The same things were measured in two ways. Each way mixes the same 10 hidden numbers, adds some noise and spreads widely along 6 directions of its own, which tell nothing about the thing.
Some things both ways: the first way, then the second way.
[  3   4   5   2   1  -1   5   3 -13   0  16   6  -6  -2   6   5   1   0
   1  -3  -3   8  -2   1  -2   3]
[ -3  -5 -13  11  28  -3   3  -3   7  11  10   7 -10   7  11  -4   1  -7
  -1  18 -16 -16]

[ 11 -14  -3   5  -9   6   4   9   3   3  -8   2  -1  -4  -9 -14   2  -4
  -7  -5   7  -2   5   0  -1  -9]
[-6  5  2 -1 -1 -1 -1  8  4  6 -3  7 -3 10 -5 -2  7  1 -2  1  3  4]

[ -4   2 -11   6   9   1 -16  -4   1  -1 -23  -5  -2   8   2 -12  -5  17
  -2   3  -8  -6  11  -6   1  -5]
[-18  -4   4  18  13 -11  14  -4  17   9   3  11   2  11 -14  -7  -5  -8
   9   8   2   1]

[ 10 -11   3   2  -4   3   3  -9   0  -2  -2   2   5  -5   2 -10  11   8
   1   0  13   8  -3  11   0  -3]
[ -2   4  -2 -13 -10   6 -13  -3   8 -17  -4  13  -1   9  -4 -11  18   0
  -5  -6   0  17]

[ -5  10 -12  -4  11  -6 -13  13  13  -7 -17   0  -1  -2  -1   2  -2   3
  16  -2   0  -8 -12  -5  16   5]
[ -6  -7 -14  15   7  -8 -27   3  -6  -7 -13  17  -9  -3   1  -5   9  14
  -6  -2 -11   3]

[ 13   0  -2  -3   0 -10   2   2   1  -4   7  -6   7  -9   5   8   0 -18
   0  13   7  -5  13   2  -8   2]
[ 10   3   7   9  -2  17  -2   9   1  10   2 -18   0  -6   3   8 -14  -2
  11 -12   3  -8]

[ -3 -19   5 -10  -6   3   5 -10  -3  -2   2   5  -8  -1   5   4   2   4
   6  -9   4  10 -18   7   3 -14]
[-10   7  -2   3  -6  -1  -1 -10   0  -9  -5  -1   7  -6  -2  -8   3 -22
   4  -7   1  14]

[-5  3  1 -2  0  3 -7  7 -8 -2 -8 -2 -9  3 -4 -1 -2 -4  4  3  0 -6  2 -2
  0  3]
[  6  -4 -16   3 -21  -7 -24   4  -3 -10  -6   3  -4  -9 -14  -7  15  16
  -7   6   3  24]

[-15   8  -3   8   7   1  -9   5  -7  19  -7   4  -8   9  -3   5  -5   6
   0   3  11   7  -1  10   4  -6]
[-7  1 -5  3  7 -1 -2  6  5  5 14 21 -2 -1 -8 -4  2  2 -8 11 -7 -4]

[ -2   3   3  12  19  -5   6   0  15  12  -2  -1   3   2   0   5   9  -1
  -4 -11   2   4  -4  12  10   7]
[-26  -4 -14   1  12 -20   0  10   0  -9 -18 -18   6   2  -5 -22   8 -13
   0   1   2  21]

[ 11  -3  -5  -2   7 -14 -17 -12  12  11 -11  -5   3  -9   2   4   5  -8
   2  24   6 -10  18   5  -2   1]
[-14   2   2   5   4  -8  -5   2  -3  -6  -3  -4   5  -1 -10  -3   7   1
   6  -4   6  13]

[  5  14  -4  -4  12  -1  -3   2   3  -8   0   3  13  -1   9   6   7 -15
   5   4  -3 -10   3  -4  -7   9]
[  0  -6  -3   1   2   6  -4  -3  -5   2   6  -8   5  -7 -15 -12  -3  -4
   4   3  -5   9]

[  3  -9  -3   4  -8  14   6  23  -7  -1   0  19  -1  11   1 -18   4   2
  -4 -24   3  -1   3  -7  -6  -7]
[-6 -5  7  3  0 -1 -1 -7 18 10  6 29  3 15 -6 -5  4  0  0  6 -7  3]

[-11  22  -2   6  -5  12  -3   1 -10  10   9   3  -7   8  -7  -1 -12   9
 -12   6 -11   5   2 -10  -4   3]
[ 17   4   0  -2 -13  20  -3  11   4   0   9   4   1   0  -4   3   9  21
   7  -6   9  -7]

[ -8   1   4   7  -2  -1  -7   0   0   1 -10  -6  -7   1  -8   0 -10   7
  -4   6  -7  -2   6 -11   7   3]
[  0   7  -8  -3 -28   5 -16  13   0  -3  -2   7 -14   0 -10   0  19   4
  -8  -2   7  17]

[  5   5   2  -1   5   5  -1 -10   0   3  12   3   2   3  10   3   1  -7
  -6   9   1  -2  15  -3 -13   1]
[ -8 -11   5   9   1  -6   3  -4  -9  -5  -3 -18   5   5   0   0  -4 -10
  13   0   3  11]

[  8   1   4   6  -3   6  11  24   6  -3  10   8  10   2  -3  -5   4 -19
  -6  -8   7 -10  17 -11  -7  11]
[  1   4  -4   2 -12   8  -2   0   8   0   2 -11  -1  -8 -12  -9   1 -11
   2  -2   3  12]

[ -5   3  -6  -1 -17  11   7  18 -11  -4   6  12   4  11  -3  -7  -9   3
  -9 -14  -9   2  -2 -13  -8  -7]
[ 16  -6   9  10  26   6  -2  -3  -1  21  10  -6  -4   5  27   7 -10   1
   9   6 -16 -24]

[ -3   0  -8 -12  -2  -6  -2   5  13 -10  -2   2  10  10   4  -5   8   2
   4 -10 -12 -14  -2  -4   1  13]
[ -1  -2   2   6   4 -17  -7  -6   9 -13 -10  -2  17   1   3 -17   3   0
  10  -6   3  20]

[-3 -1 -9  0  5 -5 -3  3  6  5 -4  2  6  6  4 -2  4  4  1 -3  3 -2  3  2
  0 -1]
[  0 -10   3   3   6   8   4 -10   5  13  -2   1  -2  19  13   1  -7 -18
   5   4 -15  -5]

[ 0 -1  1 -3 -5 -9  2 -1  6  6  2 -5  3 -5 -8  6  4 -8 -3  5 -3 -3 -3  4
  2  8]
[-10 -19 -15  -3  -5 -13   0   0 -14   8 -25 -33   8  14  21  11  -9 -22
  -9  11  -4  19]

[  3  -3  -1   1  -6   1   5  14   5   4  -1   5   3  -5 -12  -4   7 -12
   0  -5   1  -6  -5  -5   1   6]
[ 10  15  10 -15 -14  25  11  14  12  19  25  32  -9  14  -8   4  10   7
  -9   3   1 -17]

[  1  -3   9 -10   7  -4   7 -11  -5   1  12   3 -17 -12   4  13   9   2
  11 -11  -3  16 -36  19  13  -1]
[-14   2   2   3   0 -19  -6  27   2 -10  -7  24  12   7   3   7  11  28
  -6  -9  13   0]

[ 5 -4 -6  0  7 -6  0 -4 -1 -3 -7  2  5 -7  3 -1  8  2  7 -1 -2  1 -7 -1
  0 -3]
[ -5   4   4  -5 -13  12 -10  14  12  -6   9  17   7   1 -15  -7  17  19
   7 -12   4   7]

[  2   0   1   0  -3  -1  -9  -5   3  -3 -11  -4   2  -1   0  -1  -2   7
   0   7   8   4   0  11   7  -2]
[  5   6   0   2   3   0 -17   0  -2  -8 -12 -11  -2  -4   3   1   0   1
  -3  -9   4   7]

[  0 -10 -13   1   9   4   5  -3   4   3 -15  -3   2  -1  -1  -9   6   0
   0  -9   0  -2 -12   3  -2 -14]
[ -2   3  15   2 -10  26  27   4  15  17   4  -5  12  11 -14  -4  -9  -8
  20 -10  10 -10]

[ 13 -16  -2   6 -19  10  14  14  -2   5   1  11  17  -2  -6 -13   5 -10
  -8  -3  28   7   7   6 -13 -15]
[ 12   1   5 -11   6  11 -26   3  -9  -5   3  -8  -2  -6   9  -7  11   6
  -1  -8 -11   6]

[-4 13  3  0 11 -2 -8  1 11 18  4  8 -4  0 -2 12  5 -7  3  2  5  0 -7 10
  8  9]
[  7   4   4  -6 -12   7 -15  10 -10 -12  -6  -2   6  -2   0   7  12  21
   2 -13  10   6]

Other things, the second way, with their names:
<113>: [  7   7 -22  -1  15  -6  -2 -13  -9 -12 -11 -11   3 -15  10 -26  14 -10
  -4   7  -8   4]
<553>: [ 10   3  -5  15   4  -3  -6  13  12  -8  10  -9 -15  -2   3  -4   7  12
  10   1   8   0]
<481>: [ 15   5   3   0 -14  21   3   1  11  17   4  -7 -16  13   8  13  -7 -13
  -1   2   0  -7]
<502>: [-18 -12 -13  25  20 -37 -26  15  -7 -16 -17   5   0   0  18  16   5  17
  -7   3  -1   8]
<339>: [  1   2  -1   3   2 -20 -13  15  -2 -14   3   1   1  -7  -1  -4  10  17
  -3   2  13  17]
<85>: [-5 -2 -1 13 18 -5 -4 -3 -7 -7 -6 -3 -5  3  7  0 -3 -9  3  0 -5 -3]
<148>: [-19 -13 -12  -8   0 -17  -5   5 -14  14  -3  -2  -2   7  -4 -16   3 -21
 -15  20 -14  25]
<93>: [  0  -5 -21  -7  -3  15  -1  -8  -2   3  -3 -10  -4  -2  -5 -15   6 -16
  -3  11 -12   3]
<231>: [ -6   2  13   0  -3   2   6   9   0   3   3   5   9   3 -11  -5  -6  -1
   5  -8   7   3]
<537>: [-10   2   2  11  12  -5   6  12   3   7   1 -11   8   1   0  13  -9   3
   6   2   8  -8]
<312>: [-17   6 -11  -8  -9   5 -17  10   7 -11  -8  10  15 -13 -14 -15  15   4
  -5 -15  -1  16]
<474>: [ 16   2   4 -13 -25  24  -3  18  12   3   9  -3  -2   5   2  -3   1   2
   4 -11   3   6]
<589>: [ -2  12  -8   2  -7  14  -4  -7  -1 -12   7   2  -5 -14 -16 -22  16 -14
   8  -7  -2   9]
<316>: [ 11  16   0  -2  24  18  16  -6  13  11   6 -30  10  -6   5  -3  -5  -8
  15  -1   8 -25]
<449>: [-16  -9 -15  -4  -3  10  -3  -6   3   7   4  16 -11   9 -12 -22   8 -25
  -7  11 -22   9]
<4>: [  5  13   4   2   0  23   4   4   5   6   9   7  -1  -5  -6  -3  -1  -3
   5 -10   0 -15]
<246>: [ 18   9  15  12 -12  11  -2   2   9   8   4  -4 -17   8   9  12 -10 -10
   7  -7   8  -1]
<399>: [  4  10   5  15   2   2   8  -7   0   5  -5 -10  -7   1  10  13 -13 -22
   1   0   7  -6]
<223>: [ 10  21  12   4  -3  13  -7 -11  13 -12   4   5   2 -19 -25 -17  -2   0
   9 -15  12   7]
<668>: [ 12   5   5   5  -7  14  -7  13  -5   1   5  -9  -5  -2   2   3   6  13
  11 -12   6  -5]
<512>: [  9   3  11  -6  -8   3 -11  16  14   6   2   9  -4  19   8  -6  16  13
   4  -6   2   5]
<494>: [ -1 -12   7  10 -20  11  -5   9   2   5 -11   0   5  17   4  23  -8  10
   6 -11   4  -1]
<352>: [  4   8  15   2 -13   8 -13   3   8  -9   7  19   6  -4 -17  10   5  21
   3 -13  12   4]
<533>: [  1   1 -22  -2  -2   4  -8   2  12  -3   3  -5  -2 -10   7  -9   5 -10
  -7   6  -7   6]
<232>: [ 16   7  -3  14  -5  -4 -25  16   1 -33  12  -3  -8 -14   5   1  23  31
  16 -14  13   8]
<541>: [ -3   1   3  -4  10  -3  -6  -5  -7   0  -8 -13  -7  16  15   4   7 -14
   0   3  -1   6]
<465>: [ -5 -10   0   9   3  -2 -14   7   2   4  -7  -6  -9  11   9   9  -9  -2
  -4   0  -6   7]
<325>: [ 10  -5  14  -4 -32  18   9  14   8  14   2  -1  14   6 -13   9 -18   8
   3  -7  14   6]
<10>: [ 15   1   4   2  -5   9 -13  -3   2   6   0 -11  -5   4  11   2   7   3
   9  -3  -2   1]
<65>: [ -2 -14  -9   0 -14   3   1  -4   2  18 -16  -4   1  15  11  11 -19 -23
 -17  12 -11   8]
<156>: [-15  -7 -16   8   3   2   3  -4   7   1  -1  14 -10   7 -10  -8  -2 -18
 -10  12 -10   3]
<117>: [ 10  -6  -9 -10 -13  11   0   7   3   8  -1 -15  -6   7   5 -11  -2 -13
  -5   6  -5  11]
<433>: [  7  -2   7   9  16  -1  -6  16   5   9  -3 -24   1   9  19  11   5  20
  17  -4   5 -13]
<107>: [-13  -2 -27  -6 -18   0  -7  20  -5 -10   4   0   4 -12  -3  -9  23   5
  -5   2   1  15]
<611>: [  6  -2  -3   7  -8  15   0   5  -9  14  -5 -15 -16   7  15   9  -7 -19
   0   0  -8  -7]
<326>: [ -2   6  10  -5  -9   5  -1   6  12   1   5   4   9   1 -14  -9   2  -1
   4  -6   8  10]
<365>: [ 12  12  11  -8 -23  18 -17  -1   3  -2 -15  16  -4  14   0  13  12  13
  -7 -17   7   4]
<454>: [ -8  -6   4  13  19 -13   4  15   8   4   3 -22  14   1   7  10 -12   7
  12   0   9  -3]
<669>: [ -3 -11  -8   5  -2   1  -1   4 -14  10   1  -9  -4   6   4   8   4   0
   1  10  -5  -2]
<89>: [  8  16   2  -7 -17  17   6   0   4   3   4  17   3  -1 -13 -14  13   2
   2  -7   6  -2]
<174>: [ -5   6  22   9  11  14  21  -3   9   4  14   7   2  18  -6  20 -10  -1
  13  -3  14 -22]
<25>: [ 13  20  13   2  12  11   6   5  18   0  17   2   5  -9  -7  -7   0   9
  10  -7  12 -14]
<224>: [ 12  -9   0  -2 -12  15 -11  -4  -7   8  -4  -1 -14  18   7   0  11  -1
   2   3 -10   4]
<70>: [ -9  -3  -2  -4   1   9  15  -6   6   1   1  -9   3  10  -5 -10  -2 -22
   5   4  -1   4]
<609>: [-16  -7   1   9   9 -15  14  10   8  10   0  -4  12   7  -6  15 -15   2
  -1  13  11  -2]
<583>: [ 10  11   4   3  10   9   0   8   4  -4  16   7   3  -7  -2  -9  10  16
   9  -6   4 -13]
<127>: [ 10   7   5  -4   4  19   4   0   7   5  19  11  -3   3   0   3   3   5
   1   2  -2 -15]
<394>: [-11   2 -11  -1   2   1  12   7   6   2 -10  -5  13   2   3 -11  -2 -13
  -2  -1   2   0]
<661>: [ -3  -1   3  -6  -8  -6  -7   5   2  -1 -10   7   8  14  13   9   6   1
  -7  -3   1   9]
<378>: [ -5   2  11   5 -22  -5  -8   8  10 -14 -10  -7  13   4 -12   6   9  13
  16 -20  22  22]
<617>: [ 33  13  13  -2   1  31  -1   3   2  11  15 -17 -16  -3  -3  -7  -5   3
  11  -5   3 -16]
<410>: [-13   3   1   2  -8  13  10  -3  -1   0   5  14   2   3 -20  -1   7  -6
   5  -2   3  -1]
<503>: [ 9 10 13 -5 -1 11  0  3 12  3  3  6  2 10  1  1  4  7  4 -7  6 -7]
<375>: [ 4 -1  6  8 -4  5  4 13 -7  0 -8 -6 -6 10 -2 -2 -7  4  2 -7  6 -3]
<58>: [  8   1 -11   9  -3   6   5  -2   2   1  -9  -9  -8  -1  -4 -12  -8  -9
  -1   2   1   0]
<392>: [ 18 -12   4   2  -7  25   5   6   0  19 -10 -11  -1  20  21  13 -17   0
   5  -5  -9 -18]
<646>: [ 21   5   4  -2 -10  20 -13   3  -5  -2   0   4 -18  11  14   3  12   7
   2  -9  -6  -6]

Some of these things the first way, each followed by its name:
[ 10  -8  -6  -1  -1  -3 -15  10  21   7 -18   4   0  -5  -9 -11   8  -1
   6   1  12 -10   3   7  13   3]
<365>
[  7 -30  -3  -4 -19  19  -3  -7 -15 -15 -27  -4  -3   2  -1 -24  -3  12
   0  -2  23   8  -5  14  -5 -33]
<223>
[-15  14   0  10   4  -6   6  16   5  31  18   6  -6   0 -15  15  -3 -11
  -5   4   2   2   2  -8   3  12]
<107>
[ -1 -12 -13  -8 -18   8  -5  -1   2   6 -13  -7  -9  -1 -14 -14  -8   3
  -7   7  -3  -5  -2  -4  -3 -15]
<89>
[  5   3  11   8  -3   6   4   8  12   8  12  14   4   5  -1  -2   3  -4
 -11  -8   0  -2  13  -6   0  12]
<541>
[-11  10   8   3  -7   8  -1   2  -7   5   6   2  -5  11  -4   3  -7   3
  -9   2  -2   3   5   1  -1   7]
<339>
[  1   0   2   1   8   0   5  10   8  -4  -1   9   8   5   3   0  10  -9
   2 -18  -3  -6  -5   1   3   8]
<326>
[  5  -4   8   7 -13  21   5  -6 -15  -3   9   8  -8   6   3 -14  -9  15
 -17  -5  -5  11   8  -8  -9 -12]
<378>
[ 1  7  8 -4 -4 -5  2  6  7  7 21 11 -2  3  3  9  4 -4 -3 -6 -8  0  1  1
  3 16]
<661>
[  5  -3  -3  -4   0 -11   6   1   8  10   7  -7  -2  -8  -6   5   7  -7
  -1   1   3   2  -8  14   4   4]
<394>
[  1   8  -1   3   7  -2  -9 -12  -4  -3  -4  -9  -2  -4   5   1  -4  10
   3  18   5   4   8   2   1   1]
<156>
[  1 -14  -7  -3  -5 -10   8 -10   0  -9 -12 -16  17  -9  -4  -4   7   0
   5  10   8   1  -6   4  -3  -3]
<474>
[-11  13  -8  -1  16  -5 -11   3  14   2 -15 -14  -2   5  -4   3   0   0
   5   5   1 -10  -1   7  11  11]
<58>
[  5   4   0  12  -2  14   8  23   3   5   2   4   8  10  -6 -11  -2 -16
 -17  -6  13  -9  23  -2 -12   1]
<617>
[ -7  12  -3   4 -15   8   2  20  -5   2   4   3   2  12  -9  -5 -13   3
 -13  -3  -1   1   7  -5  -2   3]
<65>
[ -6   0   6  -1  -4 -12   9   8  -5  -3  12   1   0  -3  -2  11   3  -3
   7  -5  -2   5 -10   1   6  12]
<533>
[  3 -16  -1  -3   3   3   8  -8  -8  -2  -6  -4  -6 -10   0   0   3  -4
   6  -2   9   8 -17   9  -1 -17]
<668>
[ -2  -2  -7   4   8  -6  -5 -14   8   9 -12  -8   7  -2  -1  -2   7   7
   0  11   4   0   2   5   1   0]
<70>
[  6  -1   3   4  -1   4   3  11  -6   5   0   6  -1  -5  -6  -3   7 -10
   0  -3   7   1  -3   6  -2   2]
<609>
[  3  -7  -5  -1   9  -5  -8 -13  -2   4  -9  -5  -4  -3   6  -1   3   2
   3  10   4  -1   5   6  -4  -8]
<224>
[  3 -12  -3 -10   9 -13  -6 -17   7  -3  -7 -10  -1 -11   7   8   6  -5
  13  14   5  -4  -3   4   1  -4]
<589>
[ -1 -17   0   0 -13   0 -12  -8   0  15 -12 -11 -13   1  -8  -5  -9   6
  -5  20  23   4  15  15   1 -16]
<399>
[  0  12   3   9  20   4 -11  -3  14  20  -1  13  -2   2   3   2  11   0
   3   2  11   0   5   5   6   8]
<174>
[ -7  15   2  -4  10   1   1  -4   1  -5   9   5  -4   0   6  13  -4   3
   4  -8 -13   6 -19  -4   8   5]
<4>
[ -5  -3  -4  -4  14 -15  -9  -6   4   2 -19  -3  -3  -9  -2  11   8  -2
  15   1  -4  -1 -22   9  14   1]
<537>
[  0   1  -2  11 -17  10   4  10  -6  15   1   9  -1   4 -15 -11  -5   7
 -19  -5  -5   7   2  -3  -3  -5]
<316>
[  5  -2  -4  -1 -10  -1  -2  11   4   0  -4   2   7   1  -7  -8   4  -4
  -4   1   2  -7   8  -2  -2   5]
<25>
[-5 -3  0  5 -3  2  7  9  3  7  4 -3 -2  1 -6  2 -8 -6 -5  1 10  2  5 -4
 -1 -4]
<611>
